The rows are grouped in 5 different ways at once. Each group adds its own fixed numbers to the row, and there is some noise. The rows also spread widely along 17 directions, which tell nothing about the answers.
(in the rows, 128 means zero)
Known rows, each followed by its group in each grouping:
[123 134 139 108 123 130 103 116 154 122 133 136  88 117 122 114 136 127
 129 148 141 122 108 119 146 132 139 104 125 150 129 123 115 144 125 103
 151 119 139] => (0) j404 (1) N j799
[ 99 141 117 116 122 134  90 152 122 127 109 116 136 104 121 149 136 145
 113 120 125 128 119 149 142 126 141 121 118 112 145  99 136 129 106 139
 138 132 116] => (0) j404 (4) H j362
[ 96 143 139 106 165 165 120 146 103 133 116 118 152 103 126 129 153 130
 134 127 122 138 104 115 143 105 126 128 101 145 109  91 125 127  76 145
 113 138 113] => (2) j916 (1) G j554
[152 157  97 150 147 152  96  73 120 115 105 138  83 130 116  86  90 135
  95 141 158 178 123 127 163 165 119 109 133 146 114 137 136 153 114 133
 183 107 140] => (1) j447 (0) P j799
[ 90 161 142 102 137 163 124  49 121 127 123 194 118 154 115  72 114 106
  69 168 185 149  68  50 117 152 108 100 115 141 108 104  92 141 155 139
 111 151 114] => (1) j115 (0) G j554
[ 96 138 160 133 122 155 166  93  94  92 123 160 101 121 123 110 120 135
 114 170 158 120 111  77 115 185 110 156 147 118 161 103  75  97 134 156
 136 162 108] => (2) j916 (5) K j132
[107 127 118 105 132 122 126 124 104 147  93 196 200 121 142 141 118 116
 133 125 116  93  96  95  88 111  72 105  99 129 101  92 141 122  91 121
  93 175  83] => (2) j115 (5) N j132
[116 110 167 152 123 112 132 138 146 127 150 134 108 148 117 115 104 100
 117 165 134 117  93  87 112 141 154 107 138 159 142 151 124 128 106 123
 113 122 119] => (2) j970 (2) H j362
[128 142 106  72 135 139 121 121 166 146 120 119 138 107 135 147 115 153
 140  74  92 107 104 157 134 103 116  91  97 152 118 118 133 149 106 114
 127  99 148] => (0) j970 (3) P j362
[ 82 117 131  92 127 150  99 139 119 167  69 111  92  91 137 156 126 150
 130 123 115 102 114 138 138 111 146 124 115 119 149  93  98 143 111 116
 141 125 120] => (0) j447 (4) E j132
[116 136 144 134 146 115 101 132 118 110 128 134 127 135 118 110 109 108
 146 150 133 125 131 117 138 136 132 105 114 154 110 148 164 132 108 104
 150 127 129] => (0) j916 (2) E j554
[ 85 133 116 181 162 135 137 151  91 123 122 131 146 138 115 127  94 132
 131 102  99 113 133 129 130  89 144 142 115 104 180  95 131 126  88 137
 127 148  77] => (2) j447 (3) K j554
[ 99 143 154  93  86  85  84 115 118 165 151 129 150 143 125 176 144 138
  97 155 137  98 121 140 115 130 125 116 137 151  94 176 147 145 178  88
 134 145 144] => (0) j916 (4) K j554
[126 172 124 182 150 116 104 108 117 162 126 147 123 150 127 115 123 126
 128 168 163 125 142 133 154 133 155 166 128 139 136 149 109 154 113 111
 149 131 118] => (1) j115 (3) N j799
[140 159 122 165 112 130  92 119 116 161 142 136 203 139 121 148 226 108
 174 191 207 132  75 111 167 115 124 217 172 141 135 141 120 127 162 149
 148 177 111] => (0) j404 (0) P j362
[153 164 139 157 107 103 124 118 129 107  97 129  95 156 120 108  79 156
 149 153 146 139  86 126 136 165 105  86 115 134 139 143 127  93 125 147
 144 123 106] => (0) j970 (1) E j132
[133 176 150 137 146 170 111 116 123 129 137  85 126 135 109 123 159 161
 139 133 152 159  97 133 181 129 127 127 120 135 124 138 124 117 118 172
 151 122 142] => (2) j970 (4) N j362
[123 140 135 127 131  91 136 138 148 128 156 138 127 106 128 100 105 110
 103 122 130 133 122 150 108 116 149 112 144 173 132 132 125 144  94 111
  86 117 141] => (0) j916 (5) H j132
[144 121 145 174 103  86 141 139 165 104 164 158 118 150 121 139  99 141
 114 137  95 116 108 110 117 142 100  99 123 142 146 114 138 120  81 108
 129 130  86] => (2) j970 (3) G j132
[131 131  84 116 140 134 122  80 135 136 126 122 134 136 123 133  88 132
 111  97 124 122 105 141 151 151 140 137 149 162 153 141 135 148 135 126
 171  89 160] => (1) j447 (5) P j362
[123 159 127  99  81 110 128 114 170 110 160 136 145 132 116 173 107 181
 126  60  81  88 128 150 117 101  98  85 120  85 156 112 134 130 166 119
 122 135 123] => (2) j447 (2) G j554
[103 140 137 155 206 180 150  72  95 202 133 118 156 197 127  85 107 108
 149 132 145 137  40  87 174  87 137 140 116 217 116 159 112 155 128 123
 131 120 132] => (0) j916 (0) P j132
[124 143 136 107 137 132  96 129 100 133 128 115 147  84 106 111 120 125
 124  95 136 149 154 176 120  57 124 103 149 123 107 144 172 151 130 124
 118 142 139] => (1) j447 (5) K j554
[131  93 173 140 127 159 162 104 150 125 137 127  71 126 124 121  90 150
 142 122 100 118 113 109 139 123 112 115 132 145 157 121 114 134 110 109
 147 124 121] => (0) j115 (4) G j132
[163 172 176 100 132 132 119 135 161 101 167 113 123  96 111 114 159 152
 195 118 130 131 153 155 139  76  96  92 113 128  85 146 147 131 116 120
 127 137 154] => (2) j916 (3) K j132
[128 128 185  83 102 111 147 156 136 121 143 119 138  77 121 116 164 114
 188 136 152 114  98 144  98  76 122 133 168 152 119 140 122 110 139 137
  69 160 134] => (0) j115 (1) P j554
[153 170 100 122  85  87 112 132 184 126 137 157 143  88 144 163 144 146
 108 136 135 109 166 160 106 157 139 152 127 108 133 122 107 147 108 120
 106 130 146] => (0) j115 (2) K j362
[ 81 151 131 141 156  98 164 123 130 113 159 186 170 150 131 109  90  87
 101 146 139  83 149  85  80 157 166 155 105 141 147 119 104 131  96 123
  84 132 126] => (2) j115 (3) G j132
[130  90 140 170 148 191 105 137 140 100 142  72 154 135  86 138  99 120
 140  89 106 160 127 111 144  65 162 111 105  94 160 118 168 137 104 176
 136 120 132] => (0) j404 (0) G j132
[101 130 207 102 156 159 178 157 104 162 129  88  69  90 144 113 103 160
 128 113 107 134 116 159 121  98 142 108 119 192 100 132  92 121  51 140
  59 116 135] => (2) j404 (1) P j799
[132 124 111 127 132 125  79 151 157 135  93 105 129 110 107 135 122 119
 153 125 131 136  83 124 145  94 155 104 125 120 154 111 126 139 102 149
 129 115 117] => (1) j447 (2) H j554
[124  72 151 127 102 108 111 149 134  98 140 101 139 110  93 137 118  75
 149 148 145 114 117 102  89 112 170 132 179 135 158 164 163 120 153 143
 134 133 151] => (2) j970 (0) N j554
[116  92 114 129 130 145  94 131 136 118  68 155 145 137 116 136 109  95
 151 159 131 112  78  49 105 130 127  98  97 107 143  93 126 121 102 148
 139 142  96] => (2) j115 (1) N j132
[116  66 119  96 124 173 105 152 116 148  78  90 150  70 134 208 140 138
 122 124  95 124 110 112 125 133 136 152 132 133 132 101 134 137  80 152
 142 121 131] => (2) j916 (2) G j554
[125 159 153  98 147 166  91  95 155 146 124 116  63 111 125 120 182 152
 168 163 147 128 104 121 206 126 117 131 114 153 112 112 104 157 126  82
 200 117 140] => (0) j115 (0) E j554
[133 160 118 119 125 102 138 118 149 144 134 173 120 116 128  87 128 122
 146 134 152 121  86 121 121  99 109 112 153 154 139 113 102 139 131 105
 107 150 116] => (2) j404 (2) K j554
[152 183  99 218  93  77  85 136 149 130 137 142 155 179 108 131 109 137
 117 142 153 155  98 133 136 117 135 116 131 108 163 136 138 126 135 148
 118 147  89] => (0) j404 (2) P j554
[120 152 103  87  75  87  74 161 174 121 140 137 139  61 119 148 171 130
  78 107 130 143 115 161 102  96 133  98 159 113 124  80 129 153 115 119
  88 140 125] => (2) j447 (2) E j554
[ 86 132 147 117  99 112 108 124  99  85 149 141 139 135 117 153 108 143
  84 123 110 109 140 137 117 160 115 112 127 120 119 130 160 115 124 122
 141 139 109] => (1) j447 (1) P j362
[113 138 104 106 130 107 132 128 128 110 131 103 127 141 118 125  64 149
 137  63  89 104 104 174 132 126 130  86 139 151 162 148 158 120 143 115
 152  94 148] => (0) j970 (2) P j362
[108 138 145 110 118 107  89 160 123 136 123 120 147 105 125 142 130 118
  90 140 132 145 116 143 106 116 140  94 116 150  87 136 149 137  92 131
  80 133 130] => (0) j115 (2) P j554
[149 178 117 120 140 112  90 116 178 172  97 147 127 156 130 117 106 129
 176 137 149 109 100 120 124  93 138  84  82 129 122 143 117 154 135 115
 126 108 138] => (0) j115 (3) G j362
[170  86  71 101 147 167 134  74 146 128  95 146 128 104 117  82 111 101
 114 122 144 177  26  78 133 144  94  98 169 188 127 101 127 149 113 137
 159 110 141] => (2) j115 (1) K j132
[121 162 151 117 126 126  86 139 142  79 128 113 111 129 101 138 114 152
 189 116 115  92 179 144 146 109 125  91  86  75 143 139 160 122 147 109
 189 121 136] => (0) j970 (3) G j132
[ 58 156 143  81 138 129  87 109  92 104  81 204 117 134 121 101 109 101
 103 173 156  95 123  60  97 153 111  74  80 101 108  94 123 126 137 110
 138 156  96] => (2) j447 (5) G j554
[127 157 107 175 115 128 112 112 126 154 115 174 158 132 132 135 122 113
 128 156 166 112 170 108 105 126 150 176 132  94 149 138 117 152 132 133
 124 156 120] => (2) j404 (4) P j362

New rows, each followed by its group in each grouping:
[124 103 152  86 104 115  98 103 152 134 131 159  75 101 137 135 118 127
  90 157 115 119 128 120 123 158 104  79 133 173  82 137 145 167 111  49
 159 113 142] => (0) j115 (2) E j132
[ 53 148 173  55 103 128  66 146  63 178  92 107 118  95 129 159 171 146
  73 160 157 127  91 156 112 118 135 105 143 140  90 129 120 130 159 120
 114 141 127] => (0) j115 (5) G j362
[121 150  87 129 123 102  79 103 158 149 138 109  79 151 112 108 144 137
  86 141 150 160  14 132 188 150 148 111 181 193 165 109  90 148 144 115
 181  95 132] => (1) j916 (2) N j799
[147 136 160 101 122 128 160 125 155  60 169 145  95  68 118  80 115 132
 137 104 120 148 153 142 110 128  95  92 155 145 110 116 143 124  91 119
 111 134 149] => (2) j916 (2) E j132
[ 49 165 123  95 158 109 109 126  66 171  90 165 166 158 146 120 109 118
  56 163 152 119  48 103 120 168 126  98  85 190  95 102 106 117  95 130
  92 131  99] => (0) j404 (5) G j132
[ 91 133 149  93 138 136 125 135  98  68 119 160 133  99 112  84  92 104
 143 121 137 108 160 119  89 123 119  91 120 102 128 130 164 114 135 127
 124 146 130] => (0) j970 (2) G j362
[ 80 144 129 116 128  98  85 168 113  88  95 114 109 131 107 123  90 126
 116 133 123 123 105 129 117 144 158  77 107 111 155 106 138 105 118 143
 132 117 113] => (0) j115 (2) G j554
[123 122 120 118 162 135 122 111 157 123 187 173 172 120 112  93 135  81
 164  97 123  94 154 108 130  58 131 124 139 137 131 132 165 179 136  66
 148 139 144] => (2) j404 (2) G j799
[121 155 127 183  96  75  96 185 146 133 104 164  87 104 130 125 116 142
 139 138 115 113 145 155 107  91 134 106 135  81 169  92 117 136  84 102
 111 155  64] => (2) j447 (2) H j362
[ 98 169 106 131 122 109  98 139 123 131 113 117 136 134 119 137 109 142
  91 113 129 132 111 141 118 125 157 107 113 119 141 113 114 129 115 149
 110 116 123] => (2) j447 (1) P j132
[140  98 154 157 108 170  77 128 127 150  86 117 102  87 136 194 140 144
 101 186 125 144 180 112 139 157 139 151 103 105  99 134 140 163  71 118
 155 130 122] => (0) j115 (2) E j554
[103 115 167 116 138 135 130 130 122  99 160 138 128 102 113  95 131  85
 118 157 157 131 141 107 113 127 155 130 147 161 115 147 139 138 112 119
 107 132 154] => (0) j404 (2) P j132
[ 97 138 155 196 133  99 114 151 144  69 214 129 128 167  92 108 120 119
 135 118 111 113 147 133 165 103 152 132 135 119 174 121 161 122 100 108
 159 139  97] => (1) j404 (4) P j362
[ 99 119 141 106 127 145 107 120 132 138  94 138 118 131 128 141  88 120
 126 131 121 101 121  90  95 129 144  94 100 112 127 127 116 137 121 131
 121 129 128] => (2) j916 (2) E j799
[ 69 135 154  96 131 115 111 134 103 118  93 157 107 130 131 136  57 128
 103 133 111  83 164 110  86 151 140  72  71 114 117 120 134 123  97 107
 120 122 122] => (2) j404 (5) E j132
[134 158  96 136 115 110 118 122 127 156  98 142 119 131 126 113 103 156
 143 103 129 138  70 158 145  98  96 103 150 149 153 111 126 130 135 118
 135 143 101] => (0) j404 (4) P j554
[110 102 112 183 129 139 120 131 112 128 148  91 145 146  93 123 111 123
 102 107 128 159  67 130 158 105 159 143 180 139 201 119 139 129 137 151
 146 131 108] => (0) j404 (4) H j132
[120 129 126 202  84 106 135 145 150 134 151  94 136 146 115 182  94 157
 105 104 101 122 132 153 111 107 183 164 145  96 209 128 107 124 129 163
  93 132 111] => (0) j916 (1) N j554
[148 173 103 132 172  98 115 164 150 118 130 105  97  99 123  88 111 137
 158 100 109 152 128 184 168 109 140  97 128 177 122 122 148 141  58 103
 145  91 146] => (2) j115 (2) P j554
[ 99 106 119 121 127 116 126 127  91 153 160 102 168 125 117 146 150 123
  87 121 126 131  66 141 139 123 128 152 185 188 136 135 146 132 136 117
 143 132 127] => (2) j970 (0) K j132
[107 124  98 140 103 140 135 102 128 152  44 171 116 129 144 156  64 135
 100 152 138 103 115  79  78 171 150 147 104  90 181  96  67 129 126 158
 105 135 101] => (0) j115 (1) G j554
[171 197  89 249 166  96 118 171 157 152 148 121 199 159 118 121 135 126
 199 119 140 134 139 156 160  67 168 183 116 103 182 126 131 135  71 156
 112 136  91] => (2) j115 (3) H j362
[103 113 128 121 121 123 145 108 124 121  98 114  53 125 121 128  78 148
 144 134 125  93 102 128 140 160 153 149 158 138 200 122  83 117 145 129
 175 109 129] => (1) j447 (0) K j554
[155 150 149  64 114 104  97 134 148  51 126 128  89  82 105  91 141 123
 167 151 157 142 119 132 127 158 102  66 140 145  90 136 155 104 128 127
 161 117 166] => (2) j115 (1) N j132
[131 107 111 142 100 133  97 113 163 135 127 115 135 137 112 172 121 123
 102 134 130 127 104 102 113 138 165 133 143 116 163 130 121 147 137 147
 142 110 142] => (2) j115 (3) N j362
[130 167  88 163 142  86  98 132 112 117 116 139 128 163 120 108  78 138
 120 118 117 143  94 149 140 150 119  80 127 156 132 136 163 121 105 117
 161 112 115] => (2) j916 (2) N j362
[131 182 139  96 125 111 143  99 131 131 123 171 171 136 131 121  98 138
 154 124 144  97 121 125 108 128  99 110  98 129 102 147 123 119 135 139
  84 146 123] => (1) j447 (1) H j554
[167 106 106 119 120 105 112 122 192 121 159 103 120 141 113 158  82 138
 173  80  82  96 132 150 137 110 139  96 135 156 150 165 171 153 130  89
 185  76 172] => (2) j404 (3) P j362
[122 108 146 111 118 134  97 124 119 103 116 154 133  94 123 130 133 104
 146 153 141 111 156 117 109 125 120 122 129 120 107 143 168 138 124 110
 145 149 135] => (0) j447 (0) N j362
[138 151  87 129 178 110 127 116  94 131  99 156 166 124 137 101 106  96
 170 151 160 107 133 124 135 169 130 163 140 170 129 149 152 127 107 116
 177 111 148] => (2) j115 (5) G j362
[186 132 159 195 129 160 150  88 139 124 160 129 138 156 111 118 127 140
 187 143 144 141 109 100 151 105  91 148 151 128 145 159 139 122 134 147
 159 154 116] => (2) j916 (5) K j362
[125  98 109 155 111  94  80 158  88 135 110 105 151 113 105 146  89 116
 106 125 128 153 116 163 122 117 147 122 181 144 143 156 187 134 122 128
 141 128 118] => (1) j404 (2) H j554
[129 126 141 154 157 129 114 140 114 160 108 133 109 114 120  86 109  98
 178 144 147 120 143 130 127  77 153 129 150 140 140 162 149 153 118 100
 146 131 128] => (2) j970 (4) H j362
[104 115 158 163 131 192 113 141  90  78 130  88 130 114 106 167 116 153
  87 126 106 158 173 120 134 156 146 138 103  83 127 117 156 114  73 179
 141 129 118] => (2) j115 (1) P j362
[155  93 143 148 107 137 136  97 195  93 129 138  71 164 104  97  47 116
 131 130 127 137  68  69 110 142 138  56 126 138 173 134 121 126 136 145
 136  97 136] => (0) j404 (2) G j362
[141 136 155 129 110  98  78 142 156 146 120 104 108 130 122 168 110 132
 145 172 142 102 167 136 128 136 174 120  96 131 109 177 130 144 109 116
 143 100 160] => (1) j404 (1) K j132
[124 121 120 138 131 151  89 146  81 169 103  84 150 100 121 158 120 162
 106  87 104 160 123 188 142  74 117 115 143 123 118 134 171 148 110 130
 135 144 116] => (0) j115 (4) K j799
[151 159  81 141 112 116 119  87 169 113 138 156 128 129 132 133  99 146
  46 133 127 154 124 125 129 190 125 113 106 143 119 110 114 153  92 126
 130 105 140] => (0) j115 (1) K j132
[116 190 129 127 106 124 110 126 142  91 155 176 132  88 121 111 143 153
 105 105 126 130 180 159 127 102  91 110 117  84 114  91 131 142 104 109
 110 165 102] => (1) j970 (2) P j132
[ 79 164 139 111 128  73 122 172 161 167 110  87  82 129 134 151  37 144
 126  95 103  72 177 185  90 105 238 110  90 134 168 158  83 144 101 130
  64  71 173] => (1) j404 (2) P j554
[109 156 154 113 131 116 137 136 135 132 142 116 132 132 127 143 100 147
 130 115 115 103 134 141 120 131 145 107 104 146 124 146 120 120 106 136
  97 114 151] => (2) j404 (2) N j132
[106 132 111 141 135 125  85 128 109 148 127 181 167 120 131 136 172 109
 128 155 138 110 113 108 148 112 102 139 132 140 119  96 150 149 103  84
 163 164  90] => (2) j404 (5) N j362
[ 66 182 159  74 118 125  64 129 131 144 164 143 140 116 110 128 176 127
  81 137 147 123 128 139 136  84 144  82 105 122  87 123 131 167 154  88
 103 146 134] => (0) j404 (2) H j554
[120 136  86 135 118 143  90 101 122 150 105 133 149 127 111 128 146 108
  88 148 176 150  71  95 129 136 148 147 166 128 160 113 106 144 155 155
 150 136 124] => (2) j970 (5) P j799
[121 102  91 140 158 135 130 133 137 116 102 148 143 119 118  83  83  95
 146  94 119 140  64 103 121  95 125 104 141 143 165  82 127 131  80 145
 116 137  92] => (1) j916 (2) E j799
[118 163 117  76 127 113 127 109 171 130 133 148 135 109 135 136 135 136
 129 123 134  94 115 128 130 145 132 126 110 141 137 105  93 140 127 113
 125 109 155] => (0) j115 (5) G j132
[137 174 145 132 130  72 138 133 131  78 189 136 106 129 114  95  84 145
 146 101 106 111 181 188 129 136 123  96 146 145 127 170 180 125 128  78
 156 110 150] => (2) j115 (1) H j362
[160 139 139 137 126 152 104  92 175 114 144 131 111 147 108 107 139 118
 145 152 154 152  85  85 147 127 119 101 126 142 115 135 132 141 129 137
 155 122 141] => (2) j115 (0) P j362
[ 78 122 148 128 158 115  99 130 110 152 125 170 116 139 124  84 153  81
 141 185 158 105  67  85 144 108 133 125 143 168 126 113 113 146 112  81
 146 149  89] => (1) j115 (2) K j362
[103 149 157  89 132 125 119 114 123 153  92 138 115 128 137 149 114 145
 155 155 142  83 117 111 135 148 127 131  96 139 120 135 102 122 122 130
 133 126 131] => (1) j447 (4) G j554
[152  70 111 127 125 115 130 106 118 106 120 160 147 124 111  98 103  78
 180 138 137 124  77  84 114 125  89 122 195 175 138 150 183 126 148 105
 179 151 123] => (2) j916 (4) P j554
[ 85 207 109 171 133 127 102 105 144 114 159 117  88 174 109 134 125 176
  55 132 128 142 120 127 188 176 165 135 106 105 182  86  84 135 125 133
 174 107 115] => (2) j115 (4) G j554
[109 144 115 146 121 159 146  90 129  87 166 148 175 156 101 122  85 139
  63  74 111 139 106 100 104 122 116  96 121  84 160 103 128 126 139 174
  94 152 110] => (2) j447 (2) K j799
[109  99 173 156 152 138 121 140 109 107 132 128  89 125 112 107 100 103
  85 176 130 156 119  87 119 145 146  98 114 162 110 130 145 133  57 132
 123 124 110] => (2) j447 (3) K j554
[ 45 120 179  84 143 139  48 158  98 142 141  77 114 127  95 134 155 116
 101 129 121 128 109 137 153  70 168  73 116 138 102 131 170 150 137  93
 147 125 131] => (0) j115 (4) E j554
[110 163 174 155 115 143 105  96 136 121 170 139  87 133 107 104 121 140
  82 139 146 152 155 136 134 106 141 105 133 111 124 138 123 153 131 118
 123 135 127] => (1) j115 (5) N j362
[154 185  87 220 132  96 122 119 141  98  98 200 183 180 120 106  72 116
 170 143 146 113 135  85 104 133 108 120  78  67 160 107 134 105 102 161
 116 170  71] => (2) j115 (0) N j132
[135 161 113 125 118 108 130 131 173 131  80 154  94 101 137 111  87 132
 133 135 143 121 128 127  98 137 151 112 105 115 154 105  83 132  95 149
  85 126 132] => (0) j115 (4) N j554
[ 77 161  96  99 168 110 113 135 120 143  70 165  93 142 129  85  79 122
 158 118 122  95  75 114 129 110 133  71  93 148 156  84 101 129 111 101
 139 119 104] => (2) j404 (3) N j554
[157  84 165 124 151 171 150  73 125 117 131 137 102 125 111  78 118  97
 175 165 171 134  84  69 154 140 108 146 176 177 133 160 130 131 140 134
 178 131 143] => (1) j447 (4) G j799
[ 92 138 134 150 135 100  91 135  95 115 117 150 116 152 110 105  94 112
 149 148 134 102 140 130 132 115 140 103 123 129 142 145 158 130 140  86
 167 137 111] => (0) j404 (1) N j132
[ 51 117 176  73 165 149 109 126  70 115 155 113  92 130 102  86 111 121
  94 103 104 134  89 132 147  93 112  49 136 188  96 124 170 134 125  77
 159 120 130] => (2) j404 (5) P j132
[140 163 141 113 100 104 131 168 177 112 123 113 145 106 132 172 105 164
 149 101  96 100 154 150  85 110 140 100  72  88 130 111 106 110  78 169
  63 128 132] => (2) j916 (1) K j132
[ 89 139 163 121 137 171 122  98 142 135 139 135  86 130 126 148  93 159
  82 125 103 111 171 119 137 137 149 102  70 116 125 122 108 164 103 100
 131 108 138] => (0) j404 (3) H j132
